Every row belongs to one group in each of 4 separate groupings. Each group adds its own fixed numbers to the row, and there is some noise. The rows also spread widely along 16 directions, which tell nothing about the answers.
In the rows, 128 means zero.
Some rows, each with its group in each grouping after it:
[ 99 113 119 130 110  86 164 127 147 174 119 144 164 157 126 161 129 136
 120 122 130 146 124 160 138 116 130 116 144 100 140 133 146 132 141 111
 155 121 132 123 131 129 153 137 105 104 105 124 154]  K_573 K_654 K_560 K_308
[135 138  71 174 117 149  70 121 145  92 143 103 159 152 144 150 131 123
 113 156 132 161 130 117 133 146 114 155 127 110 113  95 127 111 125 161
 191 117 121 127 121 120 132 178 109 115 123 151 113]  K_94 K_229 K_803 K_308
[148 127 142 166 114 129 126 144 133 132 132 163 137 113 110 129 131 130
 144 111  97 174 192 177 138 137 150 139 155 156  98 119 140 111 106 187
 108 127 130 146 120 109 136 154 113 117 173 112 147]  K_94 K_175 K_305 K_724
[ 84 158 103 153 130 112 135 123 101 122 126 120 160 151 128 154 108 171
 114 148 118 156 149 168 104 142 136 148 118 116 180 109  97 140 114 137
 126  94 131 124 128  87 119 120 125 135  90 120 172]  K_469 K_654 K_560 K_437
[130 125 149  65 132 155 186 161 144 145 129 153 149 122 177 148 193 137
 169 118 170 105 106 143 156 102 135 139 154 140 126 137 111 154 104 103
 100 143 149 145 104 109 120 123 112 123 121 149 102]  K_573 K_889 K_605 K_724
[157  97 135  99 117 148 196 136 118 150  87 158 151 145 135 125 166 114
 192 157 139 106 171 143 184 159 137 109 144 157 114 110 136  80 126 159
 135 130 126 129 155 121 127 145  97  77 140 146 158]  K_469 K_229 K_803 K_437
[108 105 110 137 120 128 139 122 131 132 144 125 160 144 157 169 119 173
  76 133 131 145 109 141 148  92  98 156 162  73 115 137 142 157 140  72
 180 116 110 128 120 136 136 164 127 102  75 117 104]  K_469 K_142 K_773 K_308
[108 127 144 101 141  79 134 165 143 136 133 150 106 122 143 172 156 216
 129 128  96 128 108 151 128 122 126  81 164 143 138 132 121 134  98  95
 100 136 108 187 107 119 126 171 102 146 114 125 172]  K_573 K_142 K_605 K_308
[ 88 132  82 107 116 136 180  87 133 136 100  79 181 156  95 162 118 142
 150 151 163 150 137 151 101 142 153 150 118  94 167 131 130 140 150 133
 164  90 138  69 147 144 140 132 135  92  94 130 102]  K_573 K_175 K_305 K_437
[166 118 180 190 167 115 117 138 138 131 186 131 114 126  92 161  97 117
  83 123 106 149 154 126 112 121  86 130 189 122  90 124 134 140 142 150
 135 164 136 170 103 140 128 149  83 117 158 128 141]  K_573 K_889 K_773 K_308
[127  98 162 155 164 134 154 141  44 119 124 121 144 121 125 154 109 185
 109 132  83 117 166 173 158 138 107 118 171 143 142 135 123 114 133 119
 133 128 115 140 144 138 108 173 131  85 104 106 149]  K_94 K_142 K_560 K_724
[134 127 146 139 138  93 152 137 139 156  84 173 125 143 114 192 153 168
 120 168 139 144 114 102 125 134 130  98 145 100 111 123 142  96 159 169
 166 168 108 157 137  93 150 144  94 144 140 130 184]  K_94 K_889 K_605 K_724
[103 113 125 111 137  95  72 140 174 126 182 111  94 117 127 155 143 161
 124 109  80 154 114 126 118 125 107  81 165 158 107 123 158 117 110 119
 121 146 133 169  84 155 119 207  70 134 135 140 107]  K_573 K_654 K_605 K_724
[ 95 108 154 186 150 140 141 128  70 141 106  97 171 144 166 144 117  94
  86 118 127 114 171 161 152 146 148 165 148  88 119 129  98 138 127 129
 178  80 144  89  98 127 113 112 160 110 129  87  87]  K_94 K_889 K_605 K_308
[ 66  84 116 155 109 123  78 155 111 157 137 156 103 125 157  74 102 134
  99 116 100 134 118 181 121 108  91 123 134 162 111 150 139 123 115 105
 129 110 145 149  94 104 118 133 110 117 115  80 135]  K_94 K_654 K_305 K_308
[159  96 165  83 132 137 169 174 165 142 117 164 157 121 180 128 190 157
 162 106 145  90 117 118 172 105 120 144 188 157  97 139 109 125 123 136
 127 144 126 154 121 124 128 149 102 100 157 169 146]  K_573 K_889 K_305 K_308
[139 112 141 162 113 117 160 134 137 138 124 130 151 166 143 156 141  62
  98 142 122 114 124 125 161 148 109 125 151  68  88 118 118 138 113 110
 183 127 137 134 142 139 151 139  85 108 129 139 121]  K_94 K_889 K_773 K_308
[100 142 120 173 123 143  87 140 109 109 114 102 146 137 145 116 155  83
 144 129 131 122 153 136 103 167 159 158 115 147 128 113  77 108 107 207
 133 103 162 101 114  89 111 114 123 157 175 132 116]  K_573 K_654 K_305 K_437
[105 147 111 182 168 142  92 134  93 109 209  73 123 134 115 125  86  87
 111 134 109 137 134 162 107 147  88 125 113 149 154 115 106 150 112 128
 115 142 170 141  92 147 110 147 105 116  96 133  93]  K_94 K_889 K_305 K_308
[ 64 166  73 128  90 120 127 112 133 130 148 105 172 192 142 151 135  58
 144 146 145 150 148 133 129 174 134 138  92  93 176  75 103 126 114 167
 139  82 186 100 124  89 124  97  70 129  97 167 129]  K_573 K_889 K_305 K_437
[114 119  98  93 133 142 135 127 184 139 187  85 171 158 195 126 159  70
 150 113 144 122 127 125 176 124 130 143 138 129 126 109 126 137 108  97
 146 107 158 112  79 166 112 162  96  76 100 171  57]  K_469 K_889 K_773 K_437
[ 52 108 107 126 133 101  52 135 116 136 130 139  85 114 160 149 135 224
 102 133  97 167 119 146 105 117 143 110 141 152 123 131 147  95 125 119
 133 114 108 155  70  99  97 173 122 161 114  71 124]  K_573 K_654 K_605 K_437
[ 79 125 128 183 121 114  56 156 135 116 173 113 124 145 162  93 111  88
  87 113  98 124 114 143 109 134  89 137 138 135 119 124  98 149  99 136
 137 105 170 145  82 107 120 123  94 140 141 130 121]  K_94 K_229 K_305 K_308
[134  63 121  71 120 189 169 127 111 137  96 148 158 137 139  90 134 156
 178 139 149 110 166 147 168 126  95 152 167 175 123 136 146  97 142 136
 138 103 129 112 150 119 102 148  98  48 119 132 139]  K_573 K_889 K_605 K_437
[133 154 155 176 139  71 129 170 166 146 138 116 144 147 138 152 168  68
 138 114 117 108 114 149 118 147 154  95 129 130 129 124  88 145  94 157
 116 143 163 143  94 127 157 125 113 157 174 155 143]  K_94 K_142 K_803 K_308
[114 109  98 133 116 112  80 141 154 100 101 133 107 141 142 127 137 179
 127 156  85 136 122 134 121 162 123 107 145 146 110 122 120  94  88 132
 157  96  94 164 135 122 125 191  95 131 141 122 167]  K_573 K_142 K_605 K_437
[ 68  79 154 101 136 124 153 120  92 150 134  99 134 136 113 128 112 153
 124 113 115 108 148 143 123 129  95 112 176 137 142 142 135 131 159 118
 131 103 164 104 121 142 108 132  93  88 113 120 115]  K_573 K_175 K_305 K_308
[102  79 167 130 118 153 118 150 114 140 165 128 156 115 143  89 130 113
 125  68 123 113 142 159 135  87  79 162 186 163 112 155 132 149 146 146
 106 122 186 109 101 117 112 126  99  93 151 138  97]  K_573 K_175 K_305 K_724
[ 87 143 104 131 112  87  91 131 167  95 123 126 110 160 130 155 125 183
 102 167  76 160 128 114 102 173 125 104 144 108 126  99 107 118  85 139
 157  82 106 164 125 110 130 161  80 148 129 136 172]  K_94 K_142 K_305 K_437
[153 131 131 147 106 124 160 154 162 109 165 140 158 154 122 105  94  97
 123 120  85 129 145 173 151 142  63 132 160 127 129 117 108 173  69 105
 117 105 146 171 151 136 147 148  71  80 119 172 177]  K_94 K_229 K_305 K_724
[ 98  87 153 137  99 119  88 118 136 104 126 132 115 135 112 149 133 164
  94 127  74 160 152 109 122 142 113 130 190 108  70 114 145 103 122 170
 169 104 125 133 120 117 128 167  82 133 177 114 115]  K_94 K_889 K_305 K_437
[139 117  89 154  90 195 120 126  83  92 136 114 132 142 107 117 139  62
 152 158 126 124 131 155 135 159  77 132 113 136 110 111 125 123  98 148
 141 144 164 124 174 111 131 160  78 112 120 149 101]  K_94 K_654 K_803 K_724
[ 95 143 102 109 125 122 117 146 180 160 189 141 173 145 187 153 144 142
 122  94 165 171 121 154 145  77 121 160 146 122 149 118 141 168 125 105
 116 116 155 136  54  98 123 123 116 115  88 146 105]  K_573 K_142 K_605 K_308
[112 150  99 136 117 129 160 146  89 124 106 117 166 138 161 172 167 140
 143 133 145 114 108 178 149 138 146 135 110 102 160 131  95 148 101  99
 134 124 130 126 145 116 137 148 140 135  81 129 128]  K_573 K_175 K_605 K_308
[ 85 110  88 166 115 141 102 123 105 152 105 126 186 129 133 124 116 171
 116 113 177 153 118 159 102  80 123 191 127 129 151 159 139 128 195 172
 165 123 143  79 118  88 133 125 157 110 111 111 133]  K_573 K_175 K_305 K_308
[ 38 112 117 102  91 118 144 124  90 135  96 100 159 140 159 162 169 165
 127 112 119 125 135 168 133 126 168 135 140 104 144 129 115 143 112 109
 139  65 147  81 104 108 122 124 152 142 111  98  78]  K_469 K_142 K_803 K_308
[105 123 144  88 146 105 132 159 143 122 129 126 102 128 172 133 171 160
 156 136  76 113 131 154 149 163 169  85 150 163 123 117  97 110  52  94
 106 104 117 172  97 146 107 171 107 128 135 117 126]  K_94 K_889 K_560 K_437

New rows, each followed by its group in each grouping:
[107 159  83 151  77 117 128 135 159 150 160 167 143 146 106 131 116 101
 141 133 132 197 138 192 116 122 129 136 103 122 134 110 147 153  91 139
 104 129 154 148 112  89 158 117 102 133 114 120 142]  K_94 K_229 K_305 K_308
[144 134  67 124 104 140 126 151 198 137 138 152 160 169 192 102 147  76
 153 151 144 135 124 138 175 150 123 135 111 133 118 102 117 117  81 118
 159 100 123 156 122 126 141 152  89  83 108 167 143]  K_94 K_142 K_305 K_308
[134 153 131 158 122 144 173 126  84 129 153 112 156 157 118 173 148  42
 146 144 132 130 175 156 158 174 132 124 118 101 131  80 109 131 104 156
 126 130 169 120 136 119 131 118  92 123 123 148 106]  K_469 K_889 K_803 K_308
[100 122 143 186 123 102 109 160  91 155  99 157 112 143 158 133 157  82
 111 145 122 106 112 140 139 153 141 106 112 116 100 127 103  95 123 158
 154 146 144 147 116  95 137 119 110 159 151 101 144]  K_94 K_889 K_305 K_308
[124 129 129 178 156 181 117 140  98 136 131 125 131 138 145 120 133  78
 123 163 185 118 117 125  99 126 112 156 115 136 122 131 105 129 148 167
 146 148 167 118  99  83 113  89 127 127 135 121 102]  K_94 K_142 K_803 K_724
[ 48 128 101 114 112  98  98 119  94 141 130 131 108 127 147 193 162 202
 113 142 108 173 101 155 129 116 169 106 117 109 130 122 156 102 128 107
 144 135 116 135  93 111 125 172 133 162  91  77  90]  K_469 K_889 K_560 K_437
[139 159 104 168 187 143 119 112  95 114 194  81 135 145 137 204 114 124
 102 176 150 155 128 101 139 150 103 122 120  92 142  89 131 113 166 138
 173 177 129 140 109 151 110 178 101 102  67 151  91]  K_94 K_175 K_305 K_437
[ 95 117  89 138 128 131 117 125 145 144 111 117  91 156 145 122 134  70
 128 182 134 117  95 128 118 174 139  92  96 121 101 129 122  99 102 101
 174 116 127 146 124 151 137 150  98 122 119 109  96]  K_573 K_142 K_305 K_724
[ 79 128 126 123 122 122 145 138 105 112  82  79 153 146 123 118 161 128
 164 142 129  80 117 130  90 164 142 126 118 147 161 135  65 126 116 179
 129 102 163  88 147 104 119 115 116 150 152 154 143]  K_469 K_654 K_305 K_437
[105 135 102 130 118  91 127 127 195 169 112 151 142 147 112 132 130 131
 150 137 129 177 144 145 109 134 167 120 123 143 127 123 150 106 129 173
 139 114 131 134 100 116 151 136 109 117 153 125 155]  K_94 K_889 K_305 K_724
[131 120 145 120 161 115 128 145 172 140 166 100 170 138 174 158 158 141
 123 104 144 120 115 104 147 106 109 138 177 123 128 126 122 146 148 130
 152 138 144 128  78 144 121 160 104  99 122 177 107]  K_94 K_175 K_605 K_308
[149 133 120 158 111 114 101 125 214 135 143 131 114 142  84 143 144  79
 141 142 122 178 137 124  92 147 149 116 141 134  71 109 151 117 101 184
 149 139 139 147  97 132 162 149  86 141 201 135 112]  K_94 K_889 K_803 K_308
[ 87 145 148 188 127 120 117 136  46 108 176  77 170 125 130 186 137 103
  94  86  98 137 149 176 145 127 128 149 139  89 141 115 107 162 122 145
 127 137 178  99 107 125 126 145 140 147 115 120  63]  K_94 K_889 K_305 K_308
[ 92  98 102  93  92 171 105 104 163 130 153 153 138 141 163 147 135 168
  96 141 143 195 133 113 141  99 116 175 174  92  77 109 174 133 125 102
 182  93 117 130  88 106 118 145 102 103 108 105  63]  K_94 K_229 K_560 K_308
[144 100 101 143  65 167 160  99 136 147 126 173 151 141  85 135 113  95
 140 142 132 205 195 178 144 126 130 160 146 106  80 114 187 119 115 149
 144 119 129 111 149 103 146 139 101  89 136  92 109]  K_94 K_654 K_773 K_437
[102 131 153 126 118 152 152 123 107 117 175 114 108 121  82 155 123 133
 120 131 126 154 119 162  85 113  88 132 152 113 118 134 132 187 103 109
  96 146 168 135 113 111 123 118  97 150 116 115  79]  K_469 K_175 K_605 K_437
[137 113 155 138 143 158 124 151 130  99 169  97 124 109 127 119 136 132
 126 110 113 109 100 164 112 108  94 147 160 150 101 155 106 177  83 104
 112 146 147 144 102 147 123 159 125 129 143 131  77]  K_469 K_889 K_605 K_437
[ 86 130 142 153 154 129 155 125  28 115 126  66  94 124  93 179 130 107
 126 156  99 102 129 181 111 181 142  81 111 113 141 131  98 136  90  89
 121 135 147 128 135 159 117 151 129 154 103  79  72]  K_573 K_889 K_605 K_308
[114  96 122 173  86 148 141 127 105 167 118 160 149 141 113  91 116  57
 141 115 127 156 169 204 141 130 134 145 127 135 101 136 151 121 112 143
 133 110 162 107 130 109 145 111 118  93 147  83 114]  K_94 K_175 K_560 K_308
[118 101 182 155 129  75 173 138 123 138 145 118 159 151  98 155  88 146
  93  96  68 122 163 179 142 130  78 109 197 102 140 134 127 164 119 104
 129 100 143 136 140 148 143 146  94  91 125 132 175]  K_573 K_142 K_605 K_437
[ 73 145 153 148 130 138 104 145 111 116 153 108 123 125 152 133 147 106
 111 111 119 139 141 149  98 136 155 154 141 124 116 118  85 162  83 145
 110  97 171 126  68  96 108  94 128 171 157 103  74]  K_94 K_889 K_305 K_308
[112 125 136 155 164 154 128 132  85 109 115  87 156 156 185 150 139  98
 109 152 123 100 164 116 163 181 135 140 142 105 131 100  82 114 115 137
 176  82 133 112 112 126  94 138 122 105 117 135 100]  K_94 K_142 K_605 K_724
[ 77 145  85 119 153 146 105 113 104 147 139 107 115 138 131 160 148 135
 148 171 181 145 111 105  88 130 141 121  98 141 166 120 129 100 174 160
 125 153 161 114  97  90  94 123  99 144  91 125 106]  K_573 K_175 K_773 K_724
[114 164  92 176 123 144 119 129 100 142 158 150 131 147 122 163 114  93
 122 155 152 177 144 169 119 136 122 136  94 113 145 103 136 133 121 144
 119 143 153 143 113  81 127 117 106 140  94 110 128]  K_573 K_142 K_605 K_724
[124  92 109 128 111 183 110 118 146 133 126 133 127 149  85  84 109 112
 149 164 174 140 119 104  74 122  53 148 143 158 112 137 146 123 163 187
 146 142 168 116 137  78 123 106  60 102 146 149 143]  K_94 K_175 K_605 K_308
[122 107 179 106  99 107 161 165 116 126  85 173 114 122 103 127 164 172
 163 117  88 111 145 169 120 142 126 106 173 162 116 141 105 126  81 156
  81 121 137 160 150  84 131 127  89 153 182 122 195]  K_573 K_889 K_605 K_437
[ 95  99 188 150 133  77 140 133 115 137 160 118 136 131  99 184 107 177
  66 103  85 136 110 130 122  96  72 108 198  82 113 145 151 161 163 114
 152 151 145 141 117 143 145 161  96 121 124 129 125]  K_94 K_229 K_305 K_724
[102 140  89 138  98  77  91 129 185 112 138 101 169 152 152 145 155 143
 140 102  69 160 143 162 147 154 170 124 135 130 133 107 121 113  78 140
 148  80 118 126 114 149 144 199 111 119 141 150 136]  K_469 K_175 K_560 K_437
[138  85  76 107  99 152 113 109 179 147 131 146 121 150 111 122 127 112
 153 158 138 164 139 117 140 143  96 113 143 141  83 112 186  82 135 141
 173 132 118 141 138 139 137 181  59  82 130 138 122]  K_573 K_654 K_605 K_308
[113 122 140 111 163  89 181 126 132 185 111 135 179 140 120 163 139 176
 161 125 143 144 184 138 139 127 165 121 153 157 171 117 137  93 176 186
 122 125 130 107 107 113 120 128 122  92 128 138 181]  K_469 K_654 K_560 K_308
[103 118 115 117  91 155 175 140 116 132  70 150 174 153 172 113 149 125
 146 139 153 111 149 174 148 139 149 170 137 116 138 129  90 138  94 117
 143  61 135 108 139  85 123  92 137 105 122 116 148]  K_573 K_229 K_803 K_437
[106  78 175 135 104 117 131 149 154 129 123 158 112 139 125  81 104 133
  96 112  69 113 141 150 124 134  78 129 191 139  76 145 115 145  89 117
 137  80 137 163 130 125 134 130  76 109 168 119 161]  K_469 K_889 K_305 K_724
[ 74 122 158 131 145  71 127 121 162 136 161  77 150 158  94 163  95 152
  92 105  89 145 141 126  90 132  97 110 182 104 151 124 123 170 135 135
 137  93 162 120  88 141 130 129  84 122 134 148 139]  K_94 K_889 K_605 K_308
[113 109 119 158 111 155  64 131 138  99 202 109 153 140 141 112 104 116
  99  93 110 153 142 143 126 106  51 171 173 135 120 118 136 154 128 143
 134 110 170 128 100 110 109 154  74 102 122 154 109]  K_573 K_175 K_605 K_437
[ 82  89 141 120 121 160 129 130 104 140 122 122 126 120 133 127 134 156
 111 125 157 122  96 147 100  92 103 156 158 122 111 164 134 161 140 101
 144 124 150 113 101 108 119 115 133 131 122  93  78]  K_573 K_229 K_605 K_308
[123 113 144 187 142  81  96 139 191 165 132 117 131 140 124 132 133  77
 109 115 134 133  92 130 100 116 148 126 135 120  84 156 136 120 144 159
 177 154 142 127  85 157 161 149 124 134 185 119 105]  K_573 K_889 K_305 K_437
[113  97  93 119  98 154 125 122 130 144 105 145 118 152 160 119 167  82
 158 168 132 132 127 141 165 160 154 116 111 133  83 115 145  74  99 125
 171 118 120 125 132 130 131 161 105 106 132 107  87]  K_469 K_142 K_560 K_437
[ 97 155  97 186 145  88  86 135 106 151 162 118 125 135 102 156 112 121
 131 129 108 173 149 178 100 145 150 105  99 159 167 111 135 103 130 167
 106 149 149 141 100 111 127 148 111 144 119 110 155]  K_573 K_654 K_560 K_308
[128 156  88 190 125 145  77 149 101  91 143 138 116 124 146 146 128 163
  93 161 121 150 107 146 102 131 104 156 110 123 121 120  93 140  97 131
 139 146 110 171 132  78 120 156 118 169 101 117 155]  K_469 K_654 K_773 K_308
[122 104 110 168 140 115 111 144 142 202 139 195 126 134 148 109 103 129
 121 132 149 168 141 173 147  95 119 127 122 160 113 136 175  98 158 138
 138 152 124 160  78  99 132 132 120  99 116  87 163]  K_469 K_889 K_605 K_308
[123 145 161 141 201 114 186 134  91 128 143  60 131 148 113 168 126 104
 130 168 136  75 116 116  99 167 110  90 132 119 176 129  70 149 134 121
 122 155 160 126 126 150 105 122 102 119 100 156 135]  K_94 K_654 K_773 K_437
[132 145 125 108 130  82 178 144 200 165 136 141 199 172 156 141 150 127
 164 115 140 130 139 141 153 127 137 130 147 132 170 113 109 134 127 147
 122 111 146 128 118 119 143 126  90  85 118 193 195]  K_469 K_175 K_560 K_437
[132 142 139 152 153 127 145 185 114 148 120 152 150 140 202 105 157  94
 145 123 149  81 130 164 156 143 126 137 125 154 155 129  64 135  97 124
 103 119 151 158 106  92 110 101 116 122 116 142 177]  K_573 K_175 K_605 K_308
[131  99 115  96 139 167 135 141 114 108 122  81 159 115 163 121 185 135
 186 122 128  93 146 138 169 147 154 135 143 180 117 128 109 100 111 152
 136 119 129 102 123 162 108 194 138  93 145 152  67]  K_469 K_142 K_305 K_308
[ 87 117 136 118 100 117 187 128 106 211  99 187 137 135 105 167 164 114
 155 139 186 162 124 157 128  97 161 119 115 109 118 137 174 113 175 166
 124 176 164 107 109  77 153  84 123 139 130  88 114]  K_94 K_889 K_305 K_308
[117 101 153 168 123 103 117 149 137 113 149 118 145 136 123 106  97 151
  86  99  70 117 117 171 116 117  74 139 180 131 116 152 105 169  98  98
 139 101 134 149 134 144 141 158 104 104 132 133 162]  K_469 K_175 K_560 K_308
[146 162 128 123 155 140 134 154 161 134 182 136 138 129 181 183 175 116
 132 137 167 149 102 119 146 109 129 135 133 111 118 105 118 150 109 122
 126 175 137 160  75 111 121 145 107 140 107 156  88]  K_94 K_654 K_605 K_437
[ 90 120 100 140  95 141 112 116 165 126 137 135 144 139 118 123 107 145
 104 128 124 177 134 155  99 114 123 166 143 114 106 132 139 156 111 129
 153  86 133 121 108 109 140 130 123 122 132 111 104]  K_469 K_142 K_305 K_724
[ 83 123 108 127  91 102 114 144 154 159 119 163 171 145 185 128 147 149
 129  89 120 163 158 186 157 112 160 154 144 127 141 122 131 129 105 126
 126  71 135 122  88  90 127 130 126 118 120 109 148]  K_573 K_175 K_605 K_437
[ 88 130 174 107 171 103 123 140 154 109 157  66 138 143 145 146 143 144
 122 109 103  99 151  88 101 162 122 122 192 139 148 109  71 143 122 157
 123  81 164 126  85 139  93 126  78 127 156 176 126]  K_573 K_175 K_305 K_308
[138 110 125 141 115 104 169 133 175 182  89 175 119 144  91 130 123 118
 144 163 155 146 110 153 103 124 138 109 126 126 100 153 153 113 138 140
 150 151 116 144 141 125 169 123 112 112 151 104 164]  K_573 K_142 K_305 K_437
[124 132 127 144 156  59 124 128 188 187 139 134 146 151 116 177 147 118
 149 132 122 171 146 123 136 138 176  79 134 140 131 113 170  75 163 184
 148 156 132 131  84 145 148 168 101 108 154 141 146]  K_94 K_142 K_560 K_724
